All rows are made from the same 8 directions, up to rounding. Whole rows:
(in the rows, 128 means zero)
[[111 165 110 181 167  82 124  78 132 146 165 116  90]
 [113 140 136 103  36 149 189  92 179 116 147  97 157]
 [144 183 141 118 140  68 194 138 200 144 160 136 140]
 [112 128 156 127 137 127  90 119 136 147 147 131 150]
 [133 133 105 130 131  89 131 115 131 109 127 108 115]
 [142 163 167 120 123 141 150 154 146 137 140 160 139]
 [118 163 157 118 106  79 114  84 180 123 171  96 153]
 [ 68 119 149  88  49 157 108 129 132  97 121  65 184]
 [ 91 144 126 136 111 122 127 130 115 124 136 119 136]
 [ 78 162 116 138 124  63 133  80 175 128 165  56 140]]

Rows cut short, each followed by the rest of it:
[160 121 144  98 152 135 122 137 167 110]  [106  71 130]
[172 145 142  92  89  82 121 131 139  77]  [126 136 137]
[152 136 115 127 125  80 162 135 140 140]  [144 188 131]
[123 156 103 155 166 128 157 158 104 118]  [108 113  86]
[140 120 137 102 188  66  89 158 153 131]  [122 112 151]
[102  85 136 126 100 217 138  99 144 164]  [127 105 147]
[143 102  81 160 133  84  74 107  43 100]  [118 180  86]
[139 157 158 130 171 128 121 149 146 139]  [133 122 125]
[110 119  77 140  93 107 158 105 110 110]  [124 118 112]
[ 84 130 125 126 104 106 155 142 136 164]  [154 172 170]
[159  76  75 112 170  93 162 179 120 146]  [ 93 176 128]
[130 149 143 144 181 110 103 136 129 142]  [138 128 117]
[119 177 166 109 129  91 145 154 173 135]  [154 131 162]
[148 179 148 161 168 144 162 105 166 150]  [153 113  91]
[113 114 138  95  96  86 103 115 154 121]  [143 116 175]
[ 58 143 150 133 115 128  81 147  95 132]  [140 123 162]
[137 139 153 130 144 137  85 124 118 112]  [126 109 118]
[112 113 129 123 130 121 128 138 132 157]  [138 158 154]
[101 130 151 102 102  95 100 120 153 128]  [150 116 176]
[121 119 117 132 145 130 129 162 100 136]  [114 156 127]
[131 149  82 140 147  73 185 120 155 121]  [128  97 102]
[112 178 146 120 134 132 136 170 127  90]  [109  72 121]
[185 154 179 131 102 187 124 109 126 113]  [136 162 104]
[ 79 152 130 169 108 119  80  67 100 123]  [163 106 115]
[ 74 173 124 150  76  95 123 114  93 105]  [155 137 131]
[167 115 112 118 140 109 152 150 129 128]  [115 167 121]
[155 141 138 139 106 131 130  84 138 122]  [149 140 110]
[133 122  89 110 104  99 172 144 133  99]  [106 110 126]
[ 74 122 121 128  87 109 131  81 157 147]  [162 101 163]
[188 140 142 148 119 120 103  48 142 112]  [156 134  87]
[174 149 152 158 144 139 117  84 134 143]  [157 168  94]
[ 97 141 105 124 103 133 181 156 126 119]  [114 111 133]
[129 159 160 135 125 146 131 127 139 136]  [145 137 129]
[163 116 121 143 145 169 177  87 174 162]  [136 119 102]
[180 173 157 137 197  88 107 113 169 119]  [142  97  95]
[ 87 123 154 123 119 166  92 119 130 133]  [130  83 151]
[101 111 104 108 153 125 150 188 126 128]  [ 92  97 144]
[138 110 131 100  59 104 105  79 142  95]  [141 116 152]
[112 112 122 131 119 115 128 110 136 155]  [148 152 147]
[118 197 169 153 111 160 116 147  86  99]  [135 142 103]
[134 153 121 183 141 141 111  64 106 125]  [149 117  70]
[155 120 115  87  70 120 157 180 100  76]  [ 91 161 140]
[ 96 188 149 158 172 108 106 135 124 126]  [144  91 110]
[106 134 122 156 133 111 103 105 105 139]  [148 145 120]
[127  77 139 120 155 151  76  96 147 158]  [130 103 147]
[127 196 178 154  88 149 137 104 126 129]  [173 171 119]
[136  58 102 105 190 144  64 197  67 108]  [ 54 108 125]
[103  99  86 172 110 205 125 111  48 118]  [ 98 123  78]
[ 97 100 104 149 167 128 139 109 148 186]  [143 125 135]
[111 162 127 125 161  80 101 199  83  93]  [105 130 125]
